The first 8 rows are patterns. Each new row is the sum of 2 different patterns, raised or lowered, with some noise. Before adding, each is slid sideways (what falls off one end comes back at the other) and multiplied by a number that may be negative. Names go in the order of the patterns.
In the rows, 128 means zero.
Some rows, each with the names of its patterns after it:
[ 84 125 146 142 146 120 128 137  99  98 132 128 139 146 125 122 108 140
 169 116 144 142 124 169 145  91 110 121]
(7)
[133 153 125 105 126 118 126 145 126 126 101 103 136 121 119 118 132 111
 135 125 134 128 130 140 138 136  92 107]
(3)
[141 149 128 143 167 123 122 127 104 117 134 138 127 147 108 134 119  94
 143 101  90  93  83 105 146  82 166 107]
(1)
[150 129 136 116 126 116 141 174 128 127 112 136 143 136 123 137 135 122
 130 125 112 100 142 156 136 161 137 120]
(5)
[128 134 117 108 124 112 118 109 141 153 112 106 173 115 167  95  95 132
 129  90 115  91 136 161 114 107 117 140]
(4)
[132 127 139 150 123 121 127 134 136  98 143  78 126 131 108 139 105 182
 124 132  60 157 155 132 128 110  99 120]
(2)
[116 144 107 140  92  72 110 158  92 133 156 115 123 141 113 124 101 132
 138 172 102 156 150  93 109  78 160 121]
(0)
[120 135 111 125 108 131 141 131 127 107 153 124 111 136 120 129 126  91
 125 151 141 108 103 122 152 123 129 118]
(6)

New rows. What belongs after each?
[132  98 138 103 103 136 140 100 100 134 129 105 116  53 125 129 119 155
 173 159  82 113 115 115 138 103 170 190]
(7) (0)
[118 154 173 116 108 174 127 175  81 114 102 134 100 109 107 126 201 118
 118  77 164 153 141 124 104 110 114 128]
(4) (2)
[163 130  92 123 119  90 124 133 141 145 136 142 130 104 103 137 126 147
 139 125 119 108 139 159 109 138 164 135]
(7) (3)
[117  87  73  72 135  81 101 132 109 150  76 110 101  84 110  97 153 140
 113  67 131 104  82 106 108  92 107 104]
(5) (0)
[114 112 127 119 116 152 140 105 127 126 118 111 120  90 116 137 120 131
 104 127 138 110 106 110 142 126 118 128]
(7) (6)
[110 130 148 144 153 126 115 122 133 114 126 150 140 150 126 122 133 118
 131 119 133 147 135 135 126 123 158 155]
(7) (6)
[160 134 150 169 142 129 158 156 158 125 142 154 193 136 171 160 129 145
 112 170 137 147 169 140 158 119 131 140]
(0) (6)
[157 153 148 148 156 162 171 158 161 160 152 162 161 141 160 147 154 151
 129 146 162 183 158 138 137 168 164 158]
(3) (6)
[161 129 138 159 126 169  79 145 125 164 125  97 105 111 117 143 155 101
 163 113 131 156 139 146 158 128 155 123]
(1) (2)
[111 113  24  77  66 140 108  81 111  88  83  37  52  84 135  82 101 119
  67 104 147  73 110  86  99 145 155  40]
(7) (0)
[159 120 152 125 109 140 122 113 136 121 129 161 147 134 148 136 119 137
 126 144 152 125 158 166 148 154 142 119]
(7) (1)
[154 140 132 125 159 145 127 123 151 152 135 121 135 127 125 147 144 150
 151 151 129 137 134 141 139 121 131 151]
(5) (6)
[109 115 127 115 119 110 129 135 120 117 131 140 122 129 122 117 121 125
 114 116 130 137 116 108 143 114 158 114]
(3) (4)
[153 182 131 111 169 144 185 121 102 148 141 118 135 109 158 169 144 124
 124 147 143 158 119 130 149 125 139 128]
(4) (6)
[114 119 112  88 105 109  83 137  96  98 150 151 130 174 114  84 111 110
 129 110 107 139 148 123 121 115 106 127]
(7) (4)
[112  94 111 102 125 117  95 112 104 112 138 112  99  92 109 126 110  93
 109 111 108 118 106 122 114 121 115 111]
(3) (6)
[142 124  96 109  99 124 127 117 151 112  94 122 127  95  99 118 129 106
  90 126  99  79  97  86  95 142 125 126]
(7) (3)
[ 96 134  95 109 120 104 123  89  91 103 138  89 109 127 106 121 104 104
 119  93 118 116 139 118 129 110  85 111]
(0) (6)
[136 131 106 135 160 153 151 130 137 173 131 111 132 142 165 158 147 137
 116 153 180 146 169 150 145 182 162 106]
(7) (3)
[110 137  95 112 180 144 171 102 133 148 109 146 110 162 187 149 111 143
 151 111 130 144 116 146 135 124 129 146]
(0) (6)
[156 119 122 133 156 159 131 118 141 135 130 136 139 129 146 122 126 135
 137  88 145  98 137 161 138 150 134 141]
(4) (0)
[116 176 147 169 102 141 156 100 154 136 159 188 148 106 191 131  91 132
 154 138 151 116 160 130 132 101 150 120]
(0) (6)
[ 85 117 121  80 104  75 126 105  84 102 123 113 131  91  76  99 119 126
  85 106 103 103 131 110  91  98 108  72]
(7) (4)
[ 71 118 108  96 107  92 110  81  66  78 123  89 113 113  85  98 123  92
 101  81 103 112 130  87 115 121  85  93]
(0) (6)
[106 148 118 110 127 120 112 120 135 134 137 136 124 121 143 119 129 119
 143 158 122 134 152 149 159 143 110 163]
(1) (6)
[ 86 109 129 192  96 117 132 119 162 155 101 107 119  82 106 138 138 137
 110 116 148  92 130 125 121 142 129 134]
(7) (2)
[135  95 100 119  94  98  52  65  99  89  79  73 144 113  91 107 114 107
 101  96  82 144  94 128 107  68  78  66]
(4) (0)
[123 124 114 142 129 135 118 130 156 141 108 107  86 140 126 120 142 127
 133 103  96 121 147  90 137 117 121 126]
(2) (0)
[107 159 149 161  42 176 124 171 168 122 112 168 154 173 139 126 148 151
 147 134 143 108 160 114 142 155 132 165]
(4) (2)
[138 111 155 155 132 168 168 151 131 138 131 176 142 158 174 132 175 174
 178 178 169 138 190 117 158 149 130 142]
(1) (6)
[169 110 149 135 104 121 106 150  87 134 131  97 147  60  67 152 177 107
 179 160 104 113 126 128 130  98 165 170]
(7) (0)
[160 155 152 139 148 153 135 116 146 146 145 141 131 168 132 186 143 134
 155 134 166  92 148 149 184 129 123 142]
(2) (6)
[120 154 107 172 158 192 108 164  74 135 166 140 121 132 113 149 132 124
 107 171 105 109 162 155 178  82 150 103]
(2) (0)
[138 169 110 128 159 160 161 135 111 154 105 150 116 120 132 125  92 115
 137 137 117 141 101 136 144 110 138 140]
(1) (4)
[148 119 120 103 145 197 107 188 148 155 199 167 127 162 141 108 147 150
 155 168 150 149 172 110 128 147 127 169]
(7) (1)
[ 87 100 104 141 141  94  97 157 107 163  87  86 113 110  86 106  78 123
 153  99 101 103 132 119 123 114 106 119]
(3) (4)
[113 165 123  98 132 131 119 144 138 164 121 119  87 154 105  94 166 128
 174 102 126 146 105 170 116 166 157 159]
(2) (0)
[194 167 129 143 167 152 189 159 175 154 158 118 182 144 142 196 190 224
 125 151 166 125 175 158 179 209 173 146]
(5) (0)
[102  86  68  95  95 115  79  90  56 112  58  61 115 107 140  64  90  81
  78 102  70 123 126  96  71 132  85  79]
(7) (0)
[144 159 130 138 116 149 125 110 156 119 112 129 131 111 127 100 136 115
 155 135 137 141 176 135 146 127  81 132]
(1) (5)
[150 165 114 121 198 113 157  99  82 122 132 102 116 110 120 161 107  83
 127 119 100 108  84  95 140  80 149  97]
(1) (4)
[ 76  97  93 129  93  91  51 109  67  69 124 103 150  84  94  94 112 109
 112 111 129 116  71 107  85  48 113 122]
(4) (0)
[ 78 125 117  99 109 118 107  99  80 125 126  63 129  77 145  99  81 108
 164 114 118  95  65 116 140 114  92  78]
(3) (4)
[148 125 125 107 112 154  81 109  79 117 132 140  94 178 122 160 140 108
 148 168 131 116 127 108 128 144 138 138]
(1) (4)
[143 128 156 156 116 138 144 131 130 129 149 143 113 145 125 125 144 103
 125 149 152 149 169 140 117 143 125 135]
(7) (6)
[138 128 120 162 123 144  97 125 120 125 124 131 131 121 150 129 113 131
 130 145 157 132 106 143 121 114 125 141]
(4) (0)
[164 188 158 166 146 136 160 169 158 133 149 146 167 175 151 164 159 168
 138 140 157 167 113 159 121 167 171 144]
(3) (4)
[146 192 123 176 151 103 125  66 143 131 127 160 130 147  98  68 129 198
  91 153 174 120 164 163  93 120 105 104]
(7) (0)
[ 96 144 113  88 143 147 103 123 157 139 148  94  65 149 102  80 146 117
 171 119 122 122 104 150 116 158 165 127]
(4) (0)
[128 138 135 135 124 135 106 125 139 131 143 123 158 148 136  89 155 148
 139 134 108 119 142 145 126 130 148 148]
(2) (6)
[143 147 104  95 114 148 117 121 123 120 131 126 144 101 106 129 104 119
 116 128 121 105 141 123 135 114  65 124]
(5) (6)
[150 129 141 120  81 116 145  88 142 106 149 147 107 131 186 125 166 128
  97 166 153 105 101 118  87 131 152 138]
(7) (4)
[160 162 159 156 162 178 138 139 167 184 125 174 120 162 186 157 169 185
 162 185 157 129 167 182 168 150 166 170]
(5) (4)
[145 141  77  62  96 164  95 127 180 141 119 142 104 111 105 138 155 162
  69 166 139  83 116  45 145 153 132 150]
(7) (0)
[142 140 177 187 106 147 120 191 200 151 149 192 174 191 149 128 172 181
 178 160 151 139 164 162 159 181 160 178]
(5) (4)
[153 143 143 150 178 134 133 144 123 134 115 131 143 173 117 126 129  99
 150 126 103 105  75  99 158  91 164 112]
(3) (1)
[102 136 122 129 148  83 126 150 160 149 119 102 145  90 146 107 101  99
  88  95 118 116 113 140 113 118 108 125]
(3) (1)
[147 119 145 138 145 157 163 165 162 131 136 147 155 138 134 133 145 171
 150 141 141 150 159 138 126 153 155 116]
(5) (4)
[127 126 132 112  51  97 117 147 104  82 106 112 106 122 118 110  95 105
 146 101  85 100  93  95 126  97 120 111]
(3) (5)
[169 125 188 112 226 145 161 163 121 146 131 190 204 180 138 181 141 121
 169 161 111 176 111 175 150 122 117 157]
(2) (0)
[148 118 120 130 131  94 133 110 129 146 131 118 152 132 151 139 107 119
 133 143 132 128 109 132 136 133 136 126]
(4) (6)
[100 106 106 127 108  80 112 102 144 130 108 133 110  92 149  80 118  74
  72 114  89  75  99 115  92 126 112 108]
(3) (1)
[124  69 141 107  99 153 128 183 100 131 101 124 152 117 148 154 123 101
 150 122 109 143 125 111 133 130 147 105]
(2) (0)
